The rows are grouped in 4 ways, from coarse to fine. Each group lies inside one group of the grouping before and may be the whole of it. The rows also spread widely along 11 directions, which tell nothing about the answers.
(in the rows, 128 means zero)
Known rows, each followed by its group in each grouping:
109; 120; 113; 114; 131; 150; 119; 111; 139; 121; 110; 183; 115; 150; 157; 151; 137; 131; 112; 142; 142; 140
Q768 potar bini tasu
137; 111; 142; 118; 136; 125; 113; 131; 128; 125; 119; 126; 118; 173; 128; 116; 132; 143; 101; 140; 116; 134
Q768 potar vud buge
148; 139; 161; 124; 140; 116; 115; 99; 122; 159; 122; 142; 113; 156; 139; 116; 119; 108; 130; 135; 116; 123
Q24 mopi bufu susi
116; 104; 94; 109; 117; 103; 129; 90; 149; 124; 132; 90; 105; 148; 137; 108; 139; 107; 103; 117; 148; 134
Q24 mopi vorer varis
150; 151; 133; 113; 118; 144; 154; 145; 134; 118; 144; 132; 140; 119; 133; 119; 114; 125; 133; 84; 112; 126
Q24 mopi vorer Kif
111; 119; 94; 137; 125; 147; 161; 107; 145; 93; 140; 151; 127; 124; 143; 142; 119; 119; 130; 118; 148; 140
Q768 Kapot zot limi
133; 131; 149; 119; 124; 120; 116; 147; 150; 67; 130; 120; 132; 145; 146; 97; 106; 177; 130; 110; 132; 151
Q24 mopi bufu Luve
149; 129; 105; 128; 128; 141; 157; 105; 147; 95; 126; 122; 123; 154; 137; 110; 124; 126; 106; 90; 126; 145
Q24 Mutuz fuzip pemig
119; 135; 134; 111; 126; 135; 113; 147; 113; 112; 119; 128; 124; 135; 143; 139; 141; 149; 117; 132; 116; 125
Q768 potar vud suk
104; 106; 111; 122; 113; 107; 119; 107; 139; 157; 137; 91; 125; 108; 117; 127; 134; 108; 140; 131; 161; 114
Q24 Mutuz fuzip fili
160; 106; 132; 165; 142; 110; 146; 116; 118; 137; 135; 119; 124; 110; 105; 135; 129; 77; 129; 147; 121; 115
Q768 potar nonok bemi
113; 105; 116; 108; 101; 142; 119; 151; 128; 137; 141; 99; 144; 110; 107; 126; 118; 142; 123; 124; 158; 123
Q768 Kapot zot neki
125; 124; 129; 114; 128; 123; 144; 143; 135; 118; 147; 131; 106; 149; 143; 120; 137; 136; 117; 122; 102; 131
Q768 Kapot Mepav pozum
131; 119; 124; 132; 131; 93; 127; 117; 143; 150; 131; 59; 120; 154; 96; 94; 132; 117; 129; 109; 123; 114
Q24 mopi bufu susi
164; 141; 153; 91; 111; 137; 116; 125; 91; 113; 144; 142; 121; 113; 178; 118; 111; 122; 102; 130; 136; 149
Q768 Kapot zot limi
154; 134; 147; 131; 117; 148; 107; 139; 94; 128; 107; 123; 154; 80; 117; 141; 111; 112; 120; 143; 139; 117
Q24 mopi vorer Kif
172; 136; 159; 110; 124; 116; 130; 138; 114; 149; 143; 115; 119; 124; 132; 108; 124; 103; 118; 113; 106; 123
Q24 mopi bufu susi
136; 71; 105; 109; 106; 157; 156; 154; 157; 60; 145; 161; 110; 150; 150; 129; 140; 145; 66; 125; 119; 157
Q24 Mutuz fuzip pemig
166; 153; 127; 117; 143; 135; 132; 136; 127; 108; 112; 159; 114; 124; 160; 132; 137; 118; 115; 112; 116; 147
Q768 potar bini tasu
106; 134; 84; 107; 110; 134; 131; 128; 137; 117; 123; 98; 131; 90; 128; 137; 142; 117; 127; 103; 152; 123
Q24 mopi vorer Kif
118; 98; 110; 115; 112; 146; 149; 124; 146; 126; 137; 140; 121; 163; 124; 129; 133; 122; 96; 117; 116; 124
Q24 mopi vorer varis
134; 165; 153; 157; 162; 105; 114; 118; 113; 133; 93; 94; 117; 167; 116; 117; 140; 132; 132; 128; 71; 101
Q24 mopi vorer varis
118; 104; 132; 139; 141; 105; 134; 125; 154; 165; 134; 131; 100; 146; 114; 133; 152; 106; 134; 144; 105; 108
Q24 Mutuz fuzip fili
114; 127; 152; 131; 137; 101; 103; 161; 117; 142; 119; 89; 111; 135; 111; 130; 156; 135; 123; 153; 78; 95
Q24 mopi vorer Kif
121; 169; 134; 104; 129; 152; 122; 157; 136; 139; 116; 170; 129; 103; 143; 150; 135; 137; 155; 105; 120; 119
Q24 mopi bufu susi
109; 131; 139; 65; 93; 155; 109; 135; 139; 147; 140; 139; 136; 167; 151; 109; 115; 173; 117; 96; 145; 135
Q24 Mutuz fuzip fili
118; 150; 143; 131; 136; 107; 99; 132; 111; 125; 122; 97; 127; 108; 134; 125; 125; 140; 151; 140; 133; 120
Q768 Kapot zot limi
118; 130; 128; 131; 114; 171; 108; 137; 91; 114; 90; 125; 152; 122; 116; 152; 130; 139; 97; 141; 124; 112
Q24 mopi bufu Luve
154; 141; 98; 132; 137; 123; 124; 100; 135; 131; 108; 105; 130; 91; 122; 118; 115; 101; 138; 112; 177; 143
Q768 Kapot zot neki

New rows, each followed by its group in each grouping:
133; 124; 112; 150; 129; 131; 167; 137; 138; 90; 143; 118; 139; 122; 122; 129; 120; 123; 135; 103; 120; 131
Q768 potar bini tasu
122; 168; 129; 96; 137; 143; 108; 172; 147; 120; 105; 187; 110; 87; 162; 155; 152; 144; 153; 119; 122; 132
Q24 mopi bufu susi
142; 175; 127; 127; 127; 173; 128; 139; 98; 127; 92; 144; 152; 105; 127; 153; 126; 123; 124; 105; 109; 111
Q24 mopi vorer varis
165; 142; 124; 136; 130; 154; 134; 165; 114; 119; 103; 126; 136; 86; 113; 144; 142; 116; 113; 114; 108; 119
Q24 Mutuz fuzip pemig
114; 134; 140; 95; 90; 176; 123; 117; 84; 120; 137; 165; 150; 106; 162; 156; 108; 122; 107; 138; 140; 121
Q24 mopi vorer Kif
150; 111; 139; 96; 121; 122; 99; 122; 147; 154; 115; 128; 116; 165; 129; 99; 122; 132; 99; 124; 139; 138
Q24 mopi vorer varis
121; 129; 119; 125; 134; 136; 77; 159; 142; 146; 73; 118; 136; 97; 97; 139; 143; 143; 132; 140; 154; 117
Q24 mopi bufu Luve
94; 130; 117; 150; 120; 142; 145; 113; 123; 91; 131; 134; 144; 103; 132; 151; 115; 126; 151; 129; 141; 119
Q24 mopi bufu susi
130; 103; 162; 162; 114; 118; 122; 118; 82; 131; 140; 102; 148; 79; 115; 147; 111; 96; 137; 174; 134; 101
Q24 Mutuz fuzip fili
135; 119; 108; 138; 134; 134; 150; 120; 141; 168; 133; 124; 127; 121; 98; 133; 127; 94; 136; 118; 136; 115
Q768 Kapot zot neki
103; 120; 113; 141; 135; 120; 139; 123; 152; 112; 128; 144; 115; 116; 132; 146; 138; 116; 143; 135; 124; 119
Q24 mopi vorer varis
114; 98; 131; 126; 120; 110; 135; 94; 107; 124; 153; 111; 117; 138; 141; 132; 129; 102; 112; 154; 132; 123
Q768 potar vud buge
141; 109; 118; 110; 118; 145; 131; 147; 139; 90; 123; 154; 115; 122; 146; 134; 138; 129; 95; 128; 128; 146
Q24 mopi bufu susi
123; 148; 136; 114; 108; 161; 134; 110; 99; 126; 129; 145; 146; 118; 147; 140; 111; 119; 124; 116; 133; 120
Q24 mopi bufu Luve
141; 131; 146; 99; 128; 105; 112; 135; 149; 142; 145; 131; 124; 118; 142; 108; 113; 134; 155; 118; 156; 142
Q768 potar vud buge
128; 113; 139; 109; 133; 126; 91; 139; 133; 148; 113; 145; 108; 134; 134; 129; 134; 136; 115; 159; 139; 133
Q768 Kapot zot neki
138; 128; 121; 130; 113; 173; 127; 143; 110; 135; 104; 139; 159; 94; 103; 153; 118; 115; 115; 126; 136; 112
Q24 mopi vorer Kif
133; 111; 113; 122; 129; 95; 142; 110; 130; 138; 146; 78; 99; 146; 128; 104; 143; 104; 108; 123; 118; 127
Q768 Kapot Mepav pozum
138; 142; 148; 92; 124; 120; 90; 133; 130; 131; 120; 142; 111; 109; 165; 122; 130; 140; 131; 133; 143; 139
Q24 Mutuz fuzip pemig
183; 98; 138; 157; 148; 118; 116; 143; 149; 104; 98; 137; 123; 104; 105; 121; 122; 106; 110; 154; 134; 142
Q24 mopi vorer Kif
140; 114; 146; 116; 94; 143; 134; 99; 108; 129; 150; 107; 156; 139; 131; 108; 87; 127; 117; 112; 155; 131
Q24 Mutuz fuzip fili
89; 140; 82; 104; 104; 136; 132; 119; 115; 116; 126; 98; 127; 86; 143; 151; 152; 112; 122; 112; 142; 113
Q24 mopi vorer varis
157; 132; 158; 148; 141; 122; 131; 134; 148; 97; 132; 148; 149; 122; 127; 112; 84; 147; 166; 118; 150; 146
Q768 potar vud suk
140; 118; 148; 142; 131; 135; 145; 152; 128; 144; 136; 127; 125; 146; 106; 129; 136; 124; 120; 126; 81; 104
Q24 Mutuz fuzip pemig
157; 156; 96; 135; 142; 160; 145; 142; 145; 79; 81; 112; 135; 155; 114; 113; 138; 149; 96; 73; 107; 142
Q24 mopi bufu Luve
188; 91; 128; 170; 148; 104; 151; 83; 143; 115; 128; 91; 122; 169; 100; 82; 101; 92; 99; 127; 137; 148
Q768 Kapot zot limi
147; 151; 151; 166; 161; 96; 133; 114; 125; 147; 114; 96; 120; 136; 105; 118; 132; 99; 147; 131; 85; 101
Q24 mopi vorer Kif
99; 151; 126; 115; 120; 126; 119; 148; 131; 131; 123; 88; 139; 137; 115; 120; 132; 157; 142; 99; 112; 106
Q24 mopi vorer varis
120; 123; 131; 137; 133; 129; 135; 106; 140; 91; 127; 159; 121; 128; 151; 135; 117; 123; 131; 140; 132; 136
Q24 mopi vorer Kif
104; 115; 148; 142; 124; 101; 141; 70; 126; 135; 161; 121; 120; 144; 141; 121; 105; 101; 152; 143; 137; 117
Q24 mopi bufu susi
132; 116; 153; 154; 150; 85; 122; 136; 124; 133; 126; 110; 99; 124; 121; 133; 151; 101; 129; 163; 82; 103
Q24 mopi vorer varis
117; 133; 106; 127; 107; 143; 146; 106; 112; 122; 134; 89; 144; 118; 123; 128; 124; 118; 123; 102; 136; 115
Q24 Mutuz fuzip pemig
166; 138; 137; 95; 121; 118; 138; 137; 110; 169; 154; 114; 106; 113; 140; 116; 138; 91; 114; 113; 111; 123
Q768 Kapot zot neki
104; 100; 86; 124; 133; 127; 131; 92; 171; 106; 119; 140; 120; 151; 134; 126; 126; 132; 126; 125; 176; 152
Q768 potar vud buge
110; 132; 123; 129; 151; 121; 104; 117; 144; 125; 103; 146; 104; 153; 142; 132; 140; 143; 129; 147; 129; 133
Q768 Kapot zot limi
116; 146; 137; 156; 163; 104; 128; 103; 136; 115; 110; 150; 96; 136; 147; 143; 146; 110; 148; 150; 98; 118
Q24 mopi bufu susi
164; 139; 161; 184; 171; 116; 115; 135; 123; 127; 82; 132; 127; 128; 98; 135; 128; 112; 135; 156; 87; 108
Q24 mopi vorer varis
139; 109; 119; 116; 152; 123; 125; 141; 187; 148; 114; 167; 101; 176; 121; 119; 144; 138; 125; 120; 127; 141
Q768 potar vud suk
146; 112; 125; 158; 141; 127; 152; 141; 144; 102; 128; 128; 134; 136; 110; 126; 122; 123; 126; 120; 118; 131
Q768 potar bini tasu
155; 148; 149; 110; 136; 101; 115; 117; 143; 117; 129; 127; 111; 135; 157; 98; 115; 129; 137; 111; 129; 144
Q24 mopi vorer varis
127; 120; 105; 102; 112; 139; 106; 135; 119; 117; 120; 125; 123; 84; 144; 139; 133; 125; 112; 140; 168; 142
Q768 Kapot zot neki
110; 135; 135; 126; 121; 151; 136; 143; 127; 136; 127; 132; 137; 149; 120; 138; 133; 147; 130; 114; 102; 108
Q24 Mutuz fuzip fili
119; 128; 159; 158; 132; 105; 134; 113; 121; 125; 148; 124; 135; 98; 126; 133; 105; 107; 172; 145; 130; 111
Q24 mopi bufu susi
129; 111; 115; 141; 111; 145; 147; 115; 140; 152; 133; 93; 160; 131; 82; 115; 102; 120; 137; 97; 151; 112
Q24 Mutuz fuzip pemig
96; 124; 112; 80; 110; 149; 95; 135; 147; 108; 106; 136; 120; 163; 150; 120; 138; 175; 99; 116; 147; 143
Q24 mopi bufu Luve
141; 122; 139; 113; 125; 107; 125; 159; 156; 115; 142; 113; 118; 124; 127; 105; 126; 141; 136; 111; 126; 136
Q24 mopi bufu susi
146; 154; 124; 136; 139; 135; 138; 166; 131; 144; 119; 119; 141; 110; 100; 135; 136; 126; 151; 97; 109; 110
Q768 potar nonok bemi
158; 106; 121; 111; 105; 161; 109; 114; 111; 154; 100; 109; 153; 135; 98; 117; 111; 111; 80; 125; 156; 126
Q24 mopi vorer Kif
141; 146; 133; 155; 148; 132; 154; 108; 120; 114; 121; 116; 126; 168; 122; 115; 118; 128; 123; 113; 94; 124
Q768 Kapot Mepav pozum
123; 125; 125; 159; 163; 124; 119; 131; 149; 116; 86; 143; 104; 154; 119; 143; 159; 134; 120; 150; 96; 120
Q24 Mutuz fuzip fili
103; 108; 108; 95; 77; 164; 126; 95; 80; 136; 140; 102; 144; 115; 142; 143; 125; 112; 86; 129; 155; 115
Q24 Mutuz fuzip pemig
154; 140; 149; 141; 140; 124; 144; 106; 130; 162; 126; 110; 132; 176; 101; 102; 112; 111; 130; 100; 101; 112
Q24 mopi bufu susi
127; 109; 143; 135; 137; 102; 127; 140; 152; 126; 135; 127; 110; 141; 124; 120; 134; 125; 131; 138; 106; 120
Q24 mopi vorer varis
150; 86; 134; 120; 114; 119; 119; 171; 146; 92; 131; 110; 123; 125; 117; 110; 129; 143; 94; 134; 124; 139
Q24 mopi vorer varis
144; 114; 164; 123; 113; 132; 107; 152; 122; 114; 132; 144; 144; 102; 131; 126; 100; 137; 131; 146; 140; 131
Q24 mopi vorer varis
91; 144; 99; 111; 121; 153; 127; 136; 140; 117; 124; 141; 134; 118; 139; 144; 129; 152; 144; 110; 149; 129
Q768 Kapot zot limi
163; 136; 160; 97; 118; 145; 124; 117; 125; 108; 143; 177; 140; 127; 169; 115; 85; 137; 131; 119; 160; 161
Q768 potar vud buge
113; 133; 100; 133; 109; 137; 137; 119; 82; 129; 125; 61; 149; 108; 110; 142; 139; 107; 111; 115; 129; 103
Q768 potar bini tasu
135; 135; 125; 189; 141; 149; 139; 128; 110; 129; 93; 109; 166; 98; 72; 152; 114; 105; 144; 131; 118; 93
Q24 mopi vorer varis
161; 117; 132; 134; 149; 121; 125; 148; 146; 132; 115; 152; 117; 109; 120; 135; 137; 109; 130; 140; 130; 135
Q768 potar vud buge
110; 139; 85; 112; 96; 187; 135; 118; 82; 136; 112; 123; 163; 95; 120; 169; 132; 112; 107; 111; 155; 110
Q768 potar nonok bemi
151; 106; 114; 149; 119; 123; 142; 93; 111; 144; 134; 99; 150; 90; 102; 133; 107; 75; 133; 131; 172; 122
Q768 potar vud suk
92; 101; 105; 139; 139; 100; 123; 70; 147; 159; 121; 123; 95; 145; 126; 137; 153; 84; 127; 158; 141; 112
Q24 mopi bufu Luve
107; 162; 120; 104; 119; 162; 135; 146; 122; 149; 124; 155; 130; 106; 141; 159; 145; 131; 142; 104; 110; 105
Q24 Mutuz fuzip pemig
97; 145; 125; 98; 135; 90; 114; 115; 169; 164; 148; 105; 106; 158; 138; 97; 127; 147; 168; 101; 145; 128
Q768 Kapot zot limi
129; 123; 178; 130; 123; 122; 96; 134; 111; 111; 125; 120; 138; 148; 132; 112; 102; 158; 128; 149; 123; 126
Q24 mopi bufu susi
114; 140; 143; 127; 143; 126; 122; 106; 98; 190; 121; 132; 116; 152; 122; 150; 150; 97; 128; 149; 97; 93
Q768 potar vud buge
129; 84; 133; 116; 121; 89; 103; 135; 139; 135; 132; 77; 102; 143; 115; 103; 144; 122; 101; 148; 130; 126
Q24 mopi bufu susi
143; 170; 131; 109; 143; 106; 130; 139; 163; 160; 125; 111; 118; 136; 123; 101; 131; 129; 161; 74; 113; 120
Q24 mopi vorer varis
164; 107; 155; 120; 120; 123; 123; 137; 135; 137; 140; 150; 126; 104; 131; 120; 112; 103; 124; 139; 142; 135
Q24 mopi bufu Luve
115; 135; 108; 123; 117; 161; 139; 120; 100; 135; 110; 121; 132; 140; 122; 151; 147; 111; 94; 120; 100; 103
Q24 mopi vorer varis
158; 152; 163; 107; 133; 115; 116; 155; 142; 154; 132; 129; 121; 128; 135; 107; 125; 139; 148; 104; 112; 125
Q24 Mutuz fuzip fili
104; 134; 123; 104; 109; 126; 112; 139; 102; 145; 130; 75; 140; 128; 119; 129; 137; 141; 126; 117; 132; 108
Q768 potar vud suk
126; 125; 119; 134; 131; 140; 143; 109; 132; 118; 132; 138; 127; 147; 133; 127; 117; 124; 122; 123; 133; 134
Q768 Kapot zot limi
125; 106; 95; 129; 114; 168; 139; 157; 119; 130; 108; 94; 157; 137; 76; 140; 139; 135; 93; 110; 126; 112
Q768 potar vud buge
84; 139; 79; 130; 131; 160; 148; 138; 163; 124; 103; 132; 132; 146; 105; 148; 153; 143; 133; 91; 118; 111
Q24 mopi bufu Luve
104; 136; 125; 90; 115; 142; 113; 128; 154; 117; 122; 137; 126; 170; 146; 110; 123; 170; 121; 100; 139; 138
Q24 mopi bufu Luve
113; 130; 135; 127; 108; 123; 137; 90; 96; 121; 149; 102; 134; 118; 144; 129; 114; 105; 130; 129; 135; 117
Q24 mopi bufu susi
153; 122; 149; 146; 134; 129; 111; 155; 103; 127; 102; 96; 129; 129; 105; 129; 143; 130; 100; 145; 94; 111
Q24 Mutuz fuzip fili
125; 71; 142; 142; 135; 88; 139; 132; 163; 108; 155; 112; 92; 174; 125; 105; 141; 131; 108; 151; 97; 128
Q24 Mutuz fuzip pemig
108; 118; 134; 117; 133; 129; 105; 164; 152; 101; 111; 144; 108; 146; 141; 135; 153; 171; 117; 141; 109; 132
Q24 Mutuz fuzip fili
122; 115; 112; 115; 116; 149; 114; 146; 107; 160; 108; 114; 136; 121; 106; 149; 148; 116; 100; 135; 131; 109
Q768 potar bini tasu
